The first 8 rows are patterns. Each new row is the sum of 2 different patterns, raised or lowered, with some noise. Before adding, each is slid sideways (what falls off one end comes back at the other) and multiplied by a number that may be negative. Names go in the order of the patterns.
Known rows, each followed by the names of its patterns:
[ 20.4  13.9  -9.6 -11.3  20.1   2.5  11.4 -16.1   8.5 -13.0  -6.6 -21.5
  24.0  -0.2  17.6   5.6   5.7   8.5   7.6  -5.5   2.7  23.8  10.8  21.1
  17.2  19.1  15.8   0.7  -6.3  12.9  14.9  -9.5 -21.2  21.5]  (5)
[  1.4   5.8  12.3  -6.7  -0.3   0.0 -19.2  -4.2  14.1  22.3 -11.4  11.6
  -7.6  14.7  21.4  20.3 -22.9  19.5  -8.5 -11.7  13.0  21.7 -10.9  -6.3
   4.5 -14.8  -0.6 -12.0 -22.6  21.7 -11.9 -10.0 -10.9  -3.4]  (7)
[ -7.5 -17.6  20.7 -23.5 -11.7 -22.5 -22.5  19.8  -9.8  -8.1   7.0 -20.5
   7.2  22.7   0.3 -12.5   0.8   5.4   6.2  -5.4   5.3  -0.8   9.7 -13.3
 -20.5   3.1  -3.9 -16.2 -24.5  -8.4 -18.3  24.2 -24.1  -6.0]  (2)
[  9.3   0.4  -6.8  -5.6   8.1  15.0  20.5   4.4  16.1  13.5   5.0  15.2
 -15.1  11.0 -22.7  10.3 -11.1 -13.6   4.3  -6.8   4.9 -23.5  22.4 -11.1
   1.9   9.9  -5.7 -11.0  11.6  22.4  -2.6  12.8 -16.8 -18.3]  (0)
[  5.0  22.2  -9.5   3.1   2.7  -0.6   6.9  22.6 -17.4  14.6  24.2  -6.0
  -4.2  20.4 -11.6   0.1 -13.6  -8.3  15.8   6.9  10.8  -8.3   6.5  19.7
  11.0  11.6 -16.7 -21.0  -8.5  16.5  14.2  13.0   1.6 -18.4]  (6)
[ 21.1  22.8   1.2  19.5  13.7   5.6 -23.9 -17.3   1.2 -15.1  -2.6 -24.5
  19.1  22.7   3.4  17.0 -15.8 -13.7 -21.9  -3.6 -16.4 -12.3 -12.9   9.4
  -3.1 -21.0   4.6  17.3  -3.7  -1.0 -12.3   5.6  22.0   5.9]  (1)
[  4.4   9.9  24.1   3.1   7.7   5.5  22.4   0.4  -0.3  18.7   8.3  -4.5
  13.7   2.6  23.2 -10.9 -22.5  10.0   5.9  -7.7  -5.9  23.8  -2.8 -13.3
 -11.5   3.4   3.0 -12.3   6.7 -17.9 -12.6 -17.3   8.5 -19.2]  (4)
[-14.0   8.9   4.8 -11.7 -10.3  -1.5   3.6  -9.8   0.3  18.6  -5.6  11.6
  -7.8 -21.5  13.1   9.4  -9.0 -14.2 -15.8   1.6   9.7  10.8  -6.2 -24.6
   5.8 -22.3   4.9  -8.2  12.5  -4.5  -4.9   7.1  -5.9 -17.7]  (3)

New rows. What belongs after each?
[ 10.8 -24.1 -26.1 -15.2  -8.6  12.4 -13.2  -3.3  10.0 -35.2   8.4  29.6
   7.0 -15.0  -1.6  12.6   0.9   6.0  12.4   9.5   3.0  -1.1 -22.8  -3.4
 -18.8 -18.2 -28.8 -11.6 -32.3  22.3 -23.6 -18.3 -12.8 -14.7]  (2) (4)
[ 26.5 -13.4  24.8  24.1  32.5  20.3  22.6 -33.7  51.9   3.1  -5.1  34.5
  -4.7  14.8  34.5  32.9  46.6   1.1   6.1  12.9  -5.7  39.9  -2.0 -29.6
   0.4  12.7  26.8  26.6  14.3   0.5  -7.3   0.0   1.4  42.5]  (2) (6)
[ -8.1 -20.5   1.8  13.8  -2.8  -1.4 -11.6  -3.1  -1.4  -0.6 -10.5   6.0
  15.3   0.5   7.9  11.2  20.2   8.3  12.9 -13.2  10.4   6.1  -3.2  14.0
 -19.5  10.1   7.7  11.4  15.4 -23.0  12.6   0.8  -5.2  16.1]  (2) (0)
[ -1.5  -8.6 -17.4  -6.4  -0.5   7.5  -1.3  -6.6 -23.7   7.2   9.1  -4.7
  -0.3  -1.1  -2.5   2.4   7.7 -15.4  13.3  14.6  -1.3  -1.4  15.0  -6.3
  -4.4 -15.5  -6.2  10.4  -4.2  -5.5  -2.8   6.0  12.8  -1.6]  (5) (6)
[ 33.6 -12.2  13.2   2.0   6.1  17.2   4.6  15.1  -6.9  33.0   3.2  10.8
  29.6  17.1   1.1  26.3  42.1  22.2  29.7   5.5 -15.2  33.6  16.5  10.1
  16.1  11.6  38.9  38.2  28.2  39.2  17.1  22.4  31.2  -4.7]  (2) (0)
[  0.8 -16.8   5.4   2.9  11.8  -3.3 -12.3  -2.0 -23.5 -19.2  -4.7 -18.6
 -15.0  -6.6  24.4  21.8  -2.4  11.2  10.2  33.6 -20.2 -22.7  -4.2  -6.2
  21.9   8.1  21.9   2.9  24.7  11.1  21.2  -1.3  15.8  12.3]  (5) (1)
[  0.0 -13.3 -15.6   5.8  -4.2 -25.9 -20.6 -19.7 -21.5  -1.8 -24.2  -3.4
   0.7 -18.7  -0.1  -5.3   9.9 -27.2 -27.0  -0.5   1.5   4.3 -12.4 -12.5
  -5.0  22.5  -6.2   3.1   5.1  18.2 -14.7  -3.2 -10.8  -4.7]  (5) (2)
[  4.4   3.3   4.1   5.1   1.6  16.0   1.8   5.8  11.5  14.5   7.6 -24.2
  -9.8 -13.9  16.6  24.6   0.2  -4.7  -5.5  13.6  26.2  -7.5  -3.8  -5.4
   3.6  21.9  11.8   3.5   7.3  22.5 -11.9   0.1  17.8 -12.6]  (6) (3)
[ 17.9 -11.0 -28.2  -2.4   0.5  -6.1 -19.0  -9.9  -7.9   5.0 -15.5 -29.5
 -15.6  -9.1 -32.0 -28.2 -18.7 -20.2  12.4 -32.1 -10.4 -17.4 -30.8   5.2
 -25.2 -17.0 -33.3 -32.9   9.1 -15.0 -19.4  -0.8 -19.3  -3.6]  (2) (3)
[28.6 19.4 38.3 24.7 26.0 15.2 21.1 31.6 19.0 19.1 27.0 30.7 13.2 19.9
 23.3  7.7 42.1 24.2 27.9 12.4 31.7 20.8 19.6 14.5 17.5 18.2 19.4  0.7
 20.5 29.3 22.5 12.7 30.7 11.4]  (7) (4)
[ -3.0  -2.2   5.7  -1.7 -14.5  11.7 -10.9 -10.2 -12.0  16.7   9.8  -0.3
   1.8   5.1  18.2 -17.6 -14.6   3.1 -13.7  11.2   0.4  21.7  16.2   8.1
   7.8  14.5   0.4  -6.1  17.4   6.3  -2.2   3.5   2.2  16.4]  (1) (4)
[ -3.9  25.2  20.8  25.4   0.2   8.2  17.8  20.3  30.6  -7.6   3.5  -1.3
  25.3  13.6  21.5  12.5 -10.1  15.1  35.1   8.1   5.6   7.7  14.1  18.8
  26.8  -7.3  25.0  27.3  -6.7   7.7  18.1   3.0  20.2  -9.4]  (6) (3)
[  0.8  -4.5 -18.0 -28.5  -8.8  10.2  -2.4  -0.8  -3.3 -17.0 -12.9   7.2
  -8.7  -1.4  -6.8  -8.9   1.6   4.6 -12.0   5.6  13.4 -13.9  -3.7   3.4
 -17.9 -15.7 -17.2 -14.8   0.2 -11.0  -0.5 -12.4 -10.1   2.3]  (6) (4)
[ 15.6  18.5  -3.8   7.4  11.0   1.1  13.6   1.4 -19.4   4.4  -2.8   3.1
  -8.3  -9.4   3.9  -6.2   1.7 -15.3  16.6   6.3  -1.8   5.8   6.6   9.2
   8.9  19.2 -15.2  18.3  -4.1  -3.8  13.2 -12.0   9.7   3.7]  (2) (0)
[-26.4  25.6  22.6  -6.3  18.2   8.3  19.1  20.3 -28.2   1.3  10.4   3.5
  -2.3  -1.6 -13.0   2.0   2.8  19.9  -3.1  30.5  17.4 -13.0 -13.6  11.2
   8.1  -4.2  -2.8 -18.8 -22.4  30.1  -8.5   3.5  -0.4  -7.4]  (7) (0)
[ 22.4  28.4 -11.1  -7.4   4.4  19.0  16.0  -6.5  11.3   0.3   8.6   5.0
   9.9  16.4  32.0 -13.8   3.5   1.0  11.1  11.6   1.4  -2.1   4.9   9.4
   5.0  -2.5   5.5  -5.9  -0.5  -8.6   9.4  13.9  -4.8   0.9]  (5) (3)
[  7.3  -7.8 -14.5  -0.2 -11.0  -8.3 -22.3 -21.7  -5.8   9.8  -4.0  -6.1
   5.1   4.0 -14.2  -4.8 -15.4   5.6   7.0 -15.9  -1.0   0.9   0.9  -1.3
  17.9   0.0  10.9  -8.7  -7.0 -13.5 -11.0  -9.5  -0.2  -3.8]  (5) (6)
[ 15.9   1.1  11.8   4.3   6.4 -17.6   9.8  -2.0   1.4   2.9 -11.0   2.4
 -19.9   4.2  -3.4  -4.9   2.0  -2.9   8.0  16.4  14.4   8.9  11.1   5.0
 -15.2  -2.7   1.6  -8.8   7.0  13.6  20.9  15.3  12.9  17.1]  (0) (1)
[ 23.4  34.8  14.2  21.1  35.4   8.4   5.5  23.5   0.9  -3.4  15.0  -4.0
 -12.9  14.7   2.4  38.3  23.6   0.9  10.5   1.6  21.1 -15.8  26.4  -9.6
   6.1 -14.3  19.9  10.7 -15.0  16.9  39.1  19.0  -1.1  -6.5]  (1) (3)
[25.4 32.0 -2.0 -5.1  8.5 17.1  5.1  2.2  2.4  9.3 36.5 -3.5 12.9 21.4
 34.6  6.9 10.0 -6.9  0.1 11.8 22.4  2.2 29.7  6.1  0.6 -4.4  0.9  3.6
 -5.8  4.6 22.6 25.0 -3.2 -2.1]  (5) (3)
[ 26.7   2.9  13.7 -19.5  15.2   1.3  14.8   9.7   8.9   6.2  12.2  16.1
 -12.0   1.0 -20.6   4.6  -2.3  -4.4 -25.4  26.0  37.4   2.8  25.8 -22.8
 -23.2  -8.1  -0.6 -16.1 -11.5  -1.1  21.2  16.1 -10.5  18.2]  (0) (1)
[ 8.5 18.1 38.9 13.5  1.9 21.4 29.0 35.7 16.0 14.3 13.7 27.4 23.1 27.8
 18.5 30.4  4.2 31.7 23.1 24.5 12.7 12.6 13.1 26.2 31.0  7.4  6.5 16.1
 12.1 11.8 14.8 19.6 16.7 24.6]  (5) (6)
[ -3.8 -20.2  17.8  -6.8  13.9   2.2  10.6   5.1   4.5   1.7   1.2   8.7
   2.2  18.3  14.4   8.6   7.1   1.7  -0.4   5.5  10.2   3.9 -12.4  19.2
  10.6   1.1   1.9  -0.9   9.9  -2.6   2.1  -7.8  10.4  -1.3]  (5) (3)
[-13.4 -36.2 -25.4  -1.3 -35.7 -19.1 -23.0 -31.4  14.7 -32.0 -39.2 -38.2
 -46.7  -5.4 -33.6 -29.5  -3.2 -22.6 -12.9  -0.5  -0.6  -2.8 -25.5 -20.5
 -14.5  -6.0   5.3 -26.1  -2.4 -30.4 -14.4 -13.1  -1.3 -18.3]  (5) (2)
[ -7.4  -2.1 -15.8  20.6 -15.4   6.4  -1.8  -7.2 -11.2   0.7   4.3   4.1
  12.8  -5.5   1.8  15.4  -9.4   4.8   1.2   8.3  -0.1 -12.1  -2.7 -14.5
   5.2   8.5  -8.1   4.1   4.5  -2.8  -6.1   3.4 -12.7  -3.5]  (7) (3)
[ -7.8 -38.2 -46.8  -4.3 -20.9 -39.3 -40.9 -27.6 -19.9 -41.6 -19.9 -49.3
 -29.1 -28.8 -20.4 -41.6 -11.6  -0.8   1.2 -11.1 -35.2  -5.2  -1.9 -21.2
 -15.6 -23.6  -3.0 -22.8   0.9  -9.5 -18.3 -30.7 -41.7 -21.6]  (2) (4)
